The rows are grouped in 3 different ways at once. Each group adds its own fixed numbers to the row, and there is some noise. The rows also spread widely along 2 directions, which tell nothing about the answers.
Some rows, each with its group in each grouping after it:
[ -1 -10 -13  10   0  10  -3 -10   0  14  14  20  -2  13]
(4) H (2)
[  3  11   8   0  13 -13   9 -17   0   1   4  23 -18  26]
(0) F (1)
[-10   1 -21  -3  -6   3  -1  -6   1  12  -3  13 -24  26]
(0) H (3)
[  2  -9 -12 -19  -9  -3 -10  10 -13   9 -11   7  18 -27]
(2) B (2)
[  7 -12 -18  16  15  26   9 -31   2  -8   4  23 -24  19]
(1) B (0)
[  7  16  13 -14  -8  -6 -19   7 -17  -8   0  15  -2  -7]
(3) F (4)
[ 18  -7 -16 -13  16  15  -8  -5 -16   7 -16   3 -32  16]
(1) F (0)
[ 13   0 -14  -7   3 -12 -15   5 -10   4 -18  15 -29  24]
(2) F (3)
[ 13  12   9  -5   8 -21  -1 -11  -5  -4   9  27 -12  13]
(3) F (1)
[ -7  22  18  -5 -31  13 -18  13 -13  11  11  20  11 -17]
(4) H (4)
[ -4   6  -4  -3  -8  13   4 -13  -1 -10   6  20 -12   3]
(0) B (4)
[ -1   0   4  20  -3  22  -4 -26  -2   2   3  24  -8  -5]
(4) B (0)
[  9  23  12 -14   1 -13  -6   3 -18  14  -4  18  -6   0]
(1) F (1)
[  6   7  -7  23  10  -8  -6 -24   0  -2   0  22 -32  39]
(4) F (3)
[-12  -9   2  31   9  16  10 -37  11  -8   6  34 -17  13]
(0) B (0)
[ 12  -8 -19 -41 -12  17 -18  32 -20  18 -23  -6  -8 -19]
(2) H (0)
[  1   7   6  29  -3  15   0 -33  11 -16  27  36 -12  22]
(4) B (4)
[-18  -1  -4  -4  -5   1  -3   2  -8  15   7  17  12  -9]
(0) H (2)
[ 11   7  11  26  21 -11  10 -35   9  -8  22  39 -28  42]
(4) F (1)
[ -7   4   5   1   5 -13  -3  -8  -8   9  -7  16   8  -2]
(0) F (2)

New rows, each followed by its group in each grouping:
[ -7   3   6 -12 -24  -9 -14  12 -19  11  -7  17  30 -46]
(2) B (2)
[ -4  -5   2  16  16 -12   4 -21   1  -2   3  24  -4  16]
(0) F (2)
[  2  -7  -8  12   7  21   2 -19  -2  -1   2  24 -18   4]
(1) B (0)
[ 15  16  14 -27  -8 -21 -18  16 -18  12 -11  15   2 -11]
(2) F (1)
[  6  12  -3 -17 -10 -20 -23  19 -23  11 -26   7 -11  -4]
(2) F (3)
[  5   7  16 -15 -12  -3 -25  16 -26  12 -28  11   1 -28]
(2) F (0)
[  0  -7  -9   4  -4  23  -6  -8  -1  10   4  15 -13   5]
(4) H (0)
[  2  16   2 -47 -36   5 -26  37 -30  14  -7   2  22 -45]
(3) H (4)
[-21   0  11  35  -1  -4   9 -32   6  -2  19  42  14   0]
(0) B (2)
[  6   4  -3   4   8  -5   9 -25   6  -9  22  30 -14  12]
(3) B (1)
[ -4   0   1  10  -9   2  -5 -13  -7  10   2  22  17 -19]
(4) B (2)
[ -4  11  27  29   6  -4 -12 -21  -6  -7   4  39  -4   1]
(3) F (0)
[  7   6  14  36  12   4  -3 -36  10 -19  25  42 -30  48]
(4) F (4)
[-14   3   2  -7 -17  16  -7   4 -12  17  -9  13   4 -19]
(0) H (0)
[ -4  10   7  16 -11  16  -3 -12   4  -3  28  32 -10  22]
(4) H (4)
[ 24   3  -5 -21  10 -21  -3   2  -4   1  -5  15 -21  18]
(2) F (1)
[ -3  12   2  -6 -19  12 -15   6  -6   6  17  15  -1   0]
(4) H (4)
[  1   4   3 -12  -8  17 -10   0 -21  11 -15   9   2 -35]
(1) B (0)
[ -3   6  14   0 -15  19 -17  -4 -16  16  -7  17  13 -35]
(4) B (0)
[  0   3   0  -9 -13  22 -12  -3 -14  14 -11  12   6 -33]
(4) B (0)
[ -6   2 -12  14 -10  -6  -7  -4   1   6  11  33 -23  26]
(2) H (3)
[  0   7   6  16  -6   2   0 -26   4 -21  26  37  -7   6]
(3) B (4)
[  4  -3  -6  -7  -5  11  -3 -10  -9  -3  -5  13  -4 -20]
(3) B (0)
[ -1  18  18  -8 -22 -14 -10  10 -10   9   3  29  16 -28]
(2) B (1)
[  7   4  -4  -1   1 -18 -17   4  -8   4 -16  17 -25  22]
(2) F (3)
[  8  10  -9  -7  -1  -7 -19   0 -16  12 -15   3 -21  11]
(4) F (3)
[ -4  15  11   4 -22  13 -11   3  -7   4  20  25   3  -3]
(4) H (4)
[-11   8   2 -10 -17  13  -7   4  -4   6  11  18  -5   2]
(0) H (4)
[ 15  -3 -19 -14  11 -10  -2   0 -13   0  -9   5  -5   4]
(3) F (2)
[ -1 -15  -5  20   6  13  -4 -15   6  -1  10  35 -24  25]
(2) H (0)
[ -8  -8   5  40   9  19   2 -32  13  -1  26  39 -27  32]
(4) H (0)
[  3 -12  -5   6   1  11  -5 -10  -2  -1  -6  24 -13  -1]
(2) B (0)
[  3  -8 -19   2   8  -3   4 -16  -3  -4   9  15   4  -4]
(3) B (2)
[ -8  23  11 -40 -25  -6  -3  17 -20  21 -15   7  21 -46]
(0) B (1)
[ -9  16   6   1  -1 -14  -6  -3  -6   8 -15  17 -16   7]
(0) F (3)
[ 10  16  16   6   2 -11  -5 -15  -3   5   6  28 -11  15]
(4) F (1)
[  7  -3  -1  11  16 -15  -4 -19  -4  -6  11  26  -8  17]
(3) F (2)
[-10   1   5   0  -5  16   4 -17  -3   0 -12  19  -3 -12]
(0) B (0)
[-16   5 -11  13  -1   3  -2  -9   4   7   8  26 -22  25]
(0) H (3)
[ -3   9   6  16   6   0   9 -20   4   6  33  44 -15  29]
(1) H (1)
[  4   7  -3   9 -10  18   0 -21   1 -13  15  25 -12  10]
(4) B (4)
[  7  -6 -19 -11  -3  10  -3  -3 -11  13  -5   5   8 -15]
(4) B (2)
[ 11   4 -15 -19   1   2   3   8  -9  13  12  15 -15  12]
(1) H (1)
[ 13 -17 -32 -15   6   0   0  -1  -4   1  -5   7  -5   2]
(2) B (2)
[  9  -6 -19 -16   1  27  -5  -4 -17   6  -8   5 -12  -8]
(1) B (0)
[-13  15  -2  18  -8   1  -3  -3 -12  10  15  32 -14  19]
(1) H (3)
[-11  12  13   4  -6  -8   7 -22   1   2  11  31   2  -4]
(0) B (1)
[ -2  -8  -5  20   0   5   2 -25   5   0  15  29   5   3]
(4) B (2)
[-11  -2   5   6  -4  16   0 -17  -2   6  -8  20  -1 -17]
(0) B (0)
[ 19  -3 -20 -27  -1  -2   6   2  -5   0   0  10 -16   6]
(2) B (1)
[ 10   5  -1 -19  -8 -10  -3   0  -5   3   2  19  -5  -5]
(2) B (1)
[ 24   4  -9 -29  -6  -4 -19  13 -12  -5 -11   6 -17  11]
(2) F (4)
[  0 -18 -35  -6  10   9   7  -8   3   7   6   7 -15  25]
(0) H (2)
[  9  12  11 -11  -8  -8 -18   9 -12  -7  -5  22  -8  -1]
(2) F (4)
[  2   6   8   7 -15   1  -6  -7   3 -13  13  37  -2   2]
(2) B (4)
[ -5  16  11  -3 -21  14 -10  -9  -6  -2   7  22   5 -13]
(4) B (4)
[  2   9  -4 -35 -10  -3   1   6  -9  12 -10   7   3 -17]
(0) B (1)
[ -8  -8 -24 -16  -3   6   0   2  -3  17   0   8   1   3]
(0) H (2)
[  6   5   4   5  19 -13  10 -27   9  -4   9  25 -27  39]
(0) F (1)
[ 12  16  15 -21  -9 -22 -12  14 -13  10  -8  23  -3  -8]
(2) F (1)
[  3  15  -1  -8  -6 -10 -20   4 -20  12 -18   9 -10   1]
(4) F (3)
[ 12   4 -15   0   7  -2  -8  -9  -8   4 -11  10 -31  30]
(4) F (3)
[-10  18  14 -35 -25  -7  -4  14 -15  18 -14  10  22 -46]
(0) B (1)
[-12  -4 -13 -18  -7   3  -2   9 -10  20  -4   8   9 -14]
(0) H (2)
[  2  11  17  17  10   5 -10 -15 -15   5  -2  29 -11   0]
(1) F (0)
[  1  23  28 -13 -20 -13 -26  15 -16  -2  -4  26   6 -17]
(2) F (4)
[  9  -1  -4 -15  -4 -18 -18  14 -19  11 -20   8   7 -13]
(2) F (2)
[ -4  -4  -4  14  -2   4  -2 -22  -1   5  11  22   7  -7]
(4) B (2)
